There are 10 hidden switches. A switch that is on adds its own fixed numbers to the row, and there is some noise. The rows also spread widely along 14 directions, which tell nothing about the answers.
In the rows, zero is written as 128.
Known rows, each followed by its switches (1 for on, 0 for off):
[125 167 179  89 133  33 131 140 115 105  95 119  89 163  85 140 140  79
  54 143 183 133 121 141 164 132 138 108 138  90 124 140 124 158 134 137
 146  94 139 142  95 114 135  89]
0 0 1 0 0 0 1 0 0 0
[147 116 140 117 135 121 109 120 107 117 117 159  98 153 113 128 124 105
 124 109 165 124 135 129 137 131 136 123 130  85 135 151 142 171 116 132
 118 144 127 115 120 131 133 120]
0 0 1 1 0 0 1 0 0 0
[120 150 136 158 157 138 125 176 151 106 177  42 142 160 152 111 169 108
  95 161  90 144 139 100 100 116  59 130  90 107 136 173  89 146 118 136
 123  89 116 145 133 156 150 164]
0 0 0 1 0 0 1 0 0 1
[140 153 150 118 140 133 113 129 142 139 123 118 111 133 121 157 146 122
 120 117 127 144 127 111 129 158 158  73 139  69 113 135 135 145 129 133
 127 160 144 155 116 138 125 120]
1 0 0 0 0 1 1 1 0 1
[128 131 122 128 113 131 105 109 132 153 132 133 112 139 121 129 121 113
 174  83 130 120 142 135 148 127 200 138 162 157 119 102 144 117 118 124
 127 147  97 142 161 127 114 117]
0 0 1 1 0 1 0 0 0 1
[102 154 145 123 121  75 169 122 120 136 161  83 122 116  89  80 132 120
 135 150 113 125 155 105 179 123 216 127 132 133 113 110 151 113 148 119
 147 109  92 124 149 111 136 140]
0 0 1 1 0 1 0 1 0 0
[125 112 110 173 110 174 137 147  88 116 166 101 132 139 108  80 103 106
 187 111 129 132 111 112 157 127 207 161 144 149 109 125 163 123 172 120
 159 162  66  84 145 156 130 154]
0 1 1 1 0 0 0 0 0 1
[144 144 156 109 159 143 135  92 132 127 131 118 131  86 118 105 142  95
 125 132  92 132 133 146 129 116 107  96 102  71 117 149 123 140 116 120
 149 127 131 116 152 144 142 160]
0 1 1 0 0 0 0 0 1 0
[131 159 134 133 104 125 119 132 126 125 159  90 142 144 126 109 135  82
 100 123 110 168  88 109 112 131 142 116 118 103 122 151 124 143 112 120
 135 166 103 106 144 172 157 173]
0 1 0 1 0 1 0 1 1 0
[139 128 168 114 145 113 116 152 122 113 125  83 122 162  95 142 117 105
 125 134 152 102 124 109 121 113 154 129 137 103 129 144 142 136 138 131
 131 104 104 120 148 120 117 109]
0 0 1 1 1 0 0 0 0 1
[109 164 161 104 140 102 141 138 156 150 125  56 140 112 114  97 188  96
  99 171  56 156 122 101 113 142  85  92  87 108 128 145  74 115 107 112
 147  97 126 160 127 116 149 133]
0 0 0 1 0 0 1 0 0 0
[145 139 130  88 156  96 123 155 160 147 109 108 110 133 110 121 147 115
 115 140 138 118 139 138  98 117 101 125 150 102 169 114  84 140 114 112
 131  67 114 136 113 137 114 144]
0 1 1 1 0 1 1 0 0 1
[106 128 138 117 159  99 154 173 151 121 141  66 168 125  92 101 125 143
 121 171 132 103  91  65 135 118 164 121 141 129 148 120 129 132 141 121
 130  96 108 102 149 112 111 121]
0 0 1 1 1 0 1 0 1 0
[125 141 155 116 165 108 107  88 155 133 114 145 108 116 121 150 142 121
 110 119 118 108 153 146 158 151 111 127 115 118 133 131 121 135  98 129
 108 116 157 186 137  85 109  84]
0 0 0 0 0 0 0 0 0 1
[112 132 159 123  97  91 134 116 136 122 126 125 126 140  98 101 104  92
 104 111 132 140  99  93 138 150 175 108 114 117 142 158 139 152 112 112
 126 179 119 103 141 127 123 133]
1 1 0 0 1 0 0 0 0 0
[157 167 182 125 114 110  78 147 154 111 110 105  90 176 138 197 112  76
 136  64 184 117 136 117 150  99 220 112 229 106  79 177 169 188 140 157
 129 172  97 130 154 176  92  90]
0 1 1 1 0 0 1 0 1 1
[115 132 149 122 130  26 140 122 137 109 146 122  92 155  96  80 113  93
  81 151 151 111 174 132 153 135 124 165  94 126 181 143 122 153  98 107
 115  77 116 131 128  88 133 136]
1 1 0 1 0 1 0 0 0 0
[109 146  62 181 199 178 176 146 175  98 157 155 161 131 193  83 117 167
 148 107 137 135 173 100 165 110  67 126 153  99 137 149  81 178 153 163
 130 114 137 138 129 153  79 199]
1 0 0 0 0 0 0 1 0 1
[137  97 158 136 122 119 109 132 132 101 135 126 121 159 127 131  86 107
 108 115 144 104 123 100 104 128 111 158  92 105 175 192 142 177  88 121
  97 141 124  98 144 132 126 131]
0 0 0 0 0 0 0 0 0 0
[ 95  79  65 138 185 132 137 128 138 137 152 133 168 123  87  67 143 172
 127 183 107 113  84  84 141 166  95 149  70 161 198  69 104 107  99 105
  92  89 137 142 147  54 124 115]
0 0 1 1 1 1 1 0 1 1
[132 115 134 155 140 131  76 135 104  73 125 109 151 203 120 122  94  79
 110 109 155 113  89 104 112 115  58 175  85 147 151 165 114 140  88 146
 127 123  95 135 185  88 129  92]
0 0 0 1 0 0 0 0 0 0
[121 134 154 142 119 131 123 121 120 116 141  99 163 117  91 100  95  75
 135 101 132 123  56 115 144 123 173 150 120 131 120 154 142 140 125 109
 154 170  94  79 171 138 130 140]
0 1 1 1 0 0 0 1 1 0
[127 134 121 146 143 175 153 132 120 142 127 110 109  97 121  94 151 114
 165 129  86 153 143 127 158 155 148 121 125  97 111 135 122 132 163 115
 154 133 112 144  99 140 125 147]
0 0 1 0 1 1 1 1 0 1
[116 136 110 145 134  99 126  91  71 126 188 133 128 110  79  88 125 115
 129 125 142 108 118 196 178 128 186 175 106 166 115  58 167  86 131 107
 145 118 110 116 149 108 169 136]
0 0 1 1 0 0 0 0 0 0
[ 97 129 140 151 137 123 113  85 143 134 148 143 134 128 107 123 136 109
 122  98 118 131  99 125 185 170 164 121 103 143 114 136 132 142 110 116
 105 172 156 157 145  98 125 103]
1 0 1 1 1 0 0 0 0 1
[143 160 190 100 191  93 111  91 163 131 107 116 109  85  87 152 150  95
 109 126 125  92 138 158 166 132 130 121 129  82 113 149 131 150 115 118
 131 106 149 165 146  89 107  85]
0 1 1 1 0 0 1 1 1 1
[104 135 104 138 149  72 187  86 101  99 139 168 127 118  85  11 101  87
 112 149 138 132 152 145 187 135 113 148  72 118 169 107 125 129 124 108
 168 102 106  97 148  78 136 172]
1 1 0 0 0 1 0 0 1 0
[131 126  96 137 152 132 129 137 109 103 139 134 138 158 121  95 103 138
 136 130 151 123 132 106 123 124 104 129 120 111 151 105 118 126 125 142
 137 113 107 125 147 109 118 143]
1 0 0 0 0 0 0 1 0 0
[125 118 114 147 110 137 126 122 129 138  93 142  83 140 126  88 121  91
 172 108 107 142 165 122 156 161 143 163 132 155 150 135 118 132 124 110
 140 130  87 161 116 101 101 105]
0 0 0 0 1 1 1 0 0 1

New rows, each followed by its switches (1 for on, 0 for off):
[113 159 127 131 147  88 155 132 155 118 107 116 131 134 129  89 111 118
 162 109 136 108 182  97 175  99 165 138 177 153 124 126 123 132 136 143
 155  99  78 145 172  90  79 112]
0 0 0 1 0 1 1 0 0 0
[103 155 191 105 108  79 149 131 164 160 139 101 150  85  79 135 122  96
 101 113 141 115  64 116 148 153 252 104 149 111 123 144 164 149 134  87
 133 190 140  75 125 157 128 132]
0 0 0 1 0 0 1 0 1 1
[101 122 103 131 137 155 158  98 159 155 126 167 112 122 152  95 170 147
 143 134  82 177 163  64 180 187 142  74 122  94 124 150 110 164 128 137
 104 175 154 170 104 120 115 135]
0 0 0 1 0 1 0 0 0 1
[168 119 159  75 174 151 114 122 119 142  98 110 129 109  98 129 142 118
 136 165 107 114 122 108  83 143  82  95  98  37 151 135 115 126 113 115
 141 107 127 125 133 100 133 118]
0 0 0 1 0 0 0 1 1 0
[120 150  98 139 170  94 142 120 127 100 117 142 119 141 123  84 123 126
 120 128 143 119 168 138 161 115  80 164 130 138 147 109 101 128 122 141
 141  75 103 165 138  79 102 121]
0 0 0 0 1 0 1 1 0 0
[131 106 160 119 109 118 113 161 175 174 139  92 117  92 114 139 113 119
 158 120 118 106 100 105 115 162 208 147 153 124 161 159 138 170 113  71
 103 152 129  99  99 164 116 134]
1 0 1 1 0 0 1 1 1 0
[ 87 136 121 150 141  60 146 139 168 122 194  86 156 126 116  99 109 154
 116 147 130  81 138 103 167 113 193 181 141 197 157 103 152 123 110 117
  96  95 109 124 175 102 114 128]
0 0 0 1 0 0 0 0 1 0
[126 112  87 161 170 147 107 139 119 114 150 139 134 150 113 106 125 129
 141 130 157 121  98 122 156 151 117 151 121 129 145 107 120 145 128 126
 121 123 129 137 128 107 124 119]
1 0 1 1 0 0 1 1 1 1
[140 114  77 107 170 140 104 150 111 122  94 128 148 156 110 111 120 155
 156 156 146 110 109  94 102 127  91 126 144 139 164  56 110  91 116 145
 144  86  92 148 155  73 105  82]
0 0 0 0 0 0 1 0 1 0
[148 134  62  87 197 157  89 138 147 156 130 121 145 134 153 136 192 168
 111 175  95 147 123 135  70 145   6 102 119 102 168  56  50  96  87 134
 110  55 150 194 116 115 145 133]
0 0 0 1 0 1 0 0 1 0
[144 133 104 110 129 149 107 179 174 157 107 114 149 118 163 140 112 113
 133 104 136 127  86 148  69 129  91 158 174 132 180 122  70 146 107 100
 136 106 118 110  98 192 109 168]
0 0 0 0 0 1 0 0 1 0
[121 182 183 104 125 103 113 103 181 154 137  81 116 128 143 155 167  82
 117 105  88 141 154 123 142 111 170  79 150 105  87 167 122 148 101 133
 122 145 130 159 166 156 129 130]
0 0 1 1 0 0 0 0 1 1
[111 169 139 146 135 107 139 102 150 129 167 128 133  96 131 112 141 108
  93 104 118 144 120 149 172 141 150 138 131 118 106 151 124 156 125 117
 124 161 143 134 121 155 135 162]
0 1 0 1 0 0 0 1 0 0
[153 149 163 113 142 123  96 133 140 127 139  80 110 152 137 139 154 100
 122 130 104 129 166 118  88 113 101  93 113  78 124 157 118 141  95 130
 124 117 117 144 152 137 145 137]
1 0 0 1 0 0 1 0 0 0
[116 135 148 156 139 133 120 124 124 139 175 104 112  90 103 140 147 126
 124 133 113 128 106 157 188 183 209 128 129 129  98 111 163 125 160 108
 128 150 155 153  97 143 142 117]
1 1 1 0 0 1 0 0 0 1
[118 127 124 128 149 137 126  52 140 147 117 179 114  96 102  93 141 103
 140 112  95 142 127 131 177 177 133 129  99 117 132 128 125 135 103 103
 120 170 137 161 143  76 113 108]
0 1 0 1 1 0 0 1 1 1
[ 94 145 144 132 145  65 153 122 165 136 152 108 137  75 101 101 128 120
  91 151 109 109 109 143 181 161 164 165 122 161 152 115 130 130 122  94
 126 103 143 141 119 108 122 123]
0 1 0 0 0 1 0 0 1 0
[130 110 134 118 159 121 147 176 136 125 145  80 139 143  98 100 111 134
 144 160 145  98 136  95 106 116 140 124 124  94 168 124 122 133 145 116
 137  76 108  95 136 127 118 156]
1 0 1 1 0 1 0 0 0 1
[110 160 147 142 141 106 122 125 160 124 121  94 139 132 124 107 122  76
 135 105 116 130 115 120 166 129 131 146 137 148 114 157  97 145 120 121
 147 120 109 153 154 108 106 119]
1 0 1 1 1 0 0 1 1 0
[120  85 105 132 147 115 129 155 129 131 158 134 145 130 101 100  93 156
 139 136 166  87 102 114 125 140 152 164 123 140 184 104 131 143 119 102
 105 110 130  89 123 120 121 144]
1 0 1 1 0 0 0 0 0 0
[126 188 145 134 121  56 144 160 176 121 126  91 111 134 137  95  99  66
 120  91 155 119 169 161 146  94 137 186 185 148 143 151  86 155 134 110
 168  76  78 126 126 153  94 174]
1 1 0 1 0 1 0 1 0 0
[148 135  98 183 157 175 102 132  98  75 154 126 142 160 141 113  99  94
 142  87 156 134 102 139 157 109 112 174 145 122 105 150 138 157 144 149
 146 145  91 116 162 148 123 150]
0 1 1 1 1 1 0 1 1 0
[161 120 158 112 141 132 124 110 134 130  88 152  90 115 106 104  93  65
 167  94 152 107 152 153 139 122 137 164 144  83 151 175 124 175 129 101
 154 126  95  97 129 131  93 141]
0 1 1 1 0 0 0 1 1 1
[ 96 153 167 133  98  42 146 144 131 108 144  76 111 162  95  95 123  81
  79 143 133 136 120  97 157 122 162 142 105 142 140 166 127 154 112 122
 127 114 102 127 136 121 139 125]
0 0 1 0 0 0 1 1 0 0
[132 145 119 131 158 150 111  82 168 114  98 166 121 152 168 112 131  90
 142  66 112 136 178 127 131  89  49 105 116 106 133 178  79 171  71 156
 120 133 123 162 186 122  97 143]
0 0 1 0 0 0 1 0 0 1
[109 132 110 154 152 107 127  75 116 107 169 154 166 125  84  77  97 106
 106 107 140 111  91 143 146 129 136 135  61 129 161  98 149 116  81 112
 124 157 128 103 197  85 145 153]
1 0 0 0 0 1 1 1 1 1
[142 132 130  74 116 108 113  95 146 163  89 146 115 122 109 104 122  97
 164 102 123 127 137 123 114 112 162 108 162 124 144 107 113 125  93 113
 141 134  89 116 165 121 108 131]
0 1 1 1 0 0 0 0 1 0
[152  66 124 127 126 134 122 138 107 121 129 147 110 132  89  85  85 102
 128 142 150 118  91 114 109 161 118 185  86  90 206 166 135 177 110  81
 104 133 114  69 100 131 134 153]
0 1 1 1 1 1 0 1 1 0
[129 128 127 119 130 109 110 160 149 147 150  67  85 163 126 114 173 112
 124 178  92 153 153 103 114 154 124 115 128 119 147 127  98 133 122 112
 110  85 113 165 103 135 135 134]
1 1 1 1 1 0 0 0 1 1
[115 131 155 106 163  97 150  25 181 163 139 190 121  48 124 102 134 134
 134  93  85  90 196 158 169 134 142 127  96 108 146 146 134 152  67  98
  90 147 168 139 166  90 115 146]
0 0 0 1 0 0 0 0 0 0
[127 134 161 104 114 127 144 122 164 181 149 101 127  61 119 131 130 139
 157 129  86 117 129 118 130 163 238  91 151 104 130 116 163 127 130  85
 125 165 137 107 119 161 128 151]
1 0 0 0 0 1 0 0 1 0
[131 120 128 141 142 169 100 156 123 142 125  82 128 137 121 132 154 111
 145 150  93 142  98 111 122 178 106 143 110 131 132 126 103 111 136 118
 141 116 119 170 107 113 134  95]
0 0 0 1 0 1 0 0 0 1
[112 119 106 150 156 122 109  75 160 162 186 158 139  61 133 130 134 149
 136  97 106  95 123 186 178 152 172 179 127 177 139  91 145 130  87  93
  83 139 163 149 144 125 137 135]
0 0 1 1 0 1 0 0 1 0
[116 104 125 149 124 178 151 144 110 141 147 124 106 119 122 102 154 123
 147 145 105 167 114  94 165 190 174 114 121  90 114 160 138 163 175 111
 126 170 137 119  65 161 139 143]
0 0 1 1 1 0 0 0 0 1
[155 128 130 125 131 139 148 149  92 115 146 126  76 152 122 103 141 112
 128 155 144 153 177 118 136 144 158 110 138  50 125 146 155 160 171 133
 143 131 105 106  84 166 143 166]
0 1 0 1 0 1 0 0 0 1
[104 129 141 179 131 137 137 159 134 105 174  58 173 113 113  94  94 117
 152 123 112  97  92  97 158 121 183 187 137 181 119 145 152 121 151 117
 148 137  81 101 169 129 113 132]
0 1 0 1 0 0 0 0 0 0
[138 128 116 157 129 149 110 148 115 127 151  98 123 137 117 105 108 108
 164 113 126 116 124 144 108 129 138 165 119 139 148 109 127 111 127 105
 148 121  88 120 140 133 127 146]
1 0 0 0 0 0 1 1 0 1
[122 152 170 124 155  78 151  97 137  95 104 129 116 151 101  87 109  96
 137 118 142 111 189  74 178 110 145 102 119  86 119 172 140 160 123 149
 147 129 101 139 184  59  95 103]
1 0 0 1 0 0 1 1 0 0
[129 131 192 117 131  92  93 118 185 136 160  89 140  99 120 180 116 120
  79 115 113  89  88 130 109 138 162 138 121 124 150 165 151 158  74 101
  79 153 157 121 155 151 129 118]
0 1 0 0 0 0 0 0 1 0
[ 92 128  72 136 167  76 166  97 112 114 165 182 146 128  86  64 104 156
 104 128 179 103 124 154 180 117 140 162 107 150 171  59 129 117 119 126
 117  94 131 116 148  88 122 156]
0 0 1 0 0 0 0 1 0 1
[139 100 123 155  95 140 108 142 127 127 155 104  88 145 140  97 123 105
 139 125  91 141 150 115 100 145 126 171 105 139 165 166 134 152  97  99
 102 141  90 119 116 156 138 153]
0 1 0 0 1 0 1 0 0 0
[156 122 152 129 189 183 109 113 143 136 117 126 109  90 139 154 139 127
 183 107 110  90 177 155 153 132 123 139 150  91 106 149 131 145 145 129
 134 110 137 161 129 120  98 106]
0 0 1 1 0 0 0 0 0 1
[139 132 140 108 141 152 101  86 143 163 146 122 130  90 105 145 142 137
 138 106  94 120 108 147 113 137 167 107 125 111 124  98 137 108 102 109
 108 157 134 141 156 137 128 137]
0 1 1 0 1 0 0 1 0 1
[144 122 137  95 150 119 105 121 146 144 109 123 125 130 114 138 126 133
 142 140 125 109 128  95 114 143 129 124 137 105 153 121 123 133 102 124
 113 118 120 146 145  93 109  94]
0 0 0 1 0 0 0 1 1 0
[132 108 126 131 146 152 144 149 169 138 109 123 142  96 137  92  97 121
 172 114 113 101 135 104 120 130 113 175 148 133 169 161  97 157 128 101
 139 115 100 103 126 133  81 149]
0 1 0 1 0 0 0 0 0 0
[124 127 111 128 139 140 138 156 156 141 114 122 125 148 136 101 128 117
 164 112 135 136 142  92 129 128 140 105 155 109 144 136  99 156 135 128
 139 123 109 124 127 144 102 151]
1 0 1 1 0 1 1 0 0 1
[131 131 119  89 147 128 113 140 178 158 132 128 146 145 132 164 135 162
 121 120 149 124 102  76 101 124 164  75 176  87 148 117 117 160 104 138
  84 148 145 123 142 160 106 138]
0 0 1 1 0 0 0 1 1 1
[139 120 128  98 129  48  99 142 148 151 127  98  90 153  91 106 120 106
 124 148 138  98 152 140 100 128 128 176 122 149 200  95 105 123  75  85
 104  52  97 141 135  88 126 119]
1 0 1 1 1 1 1 1 1 0
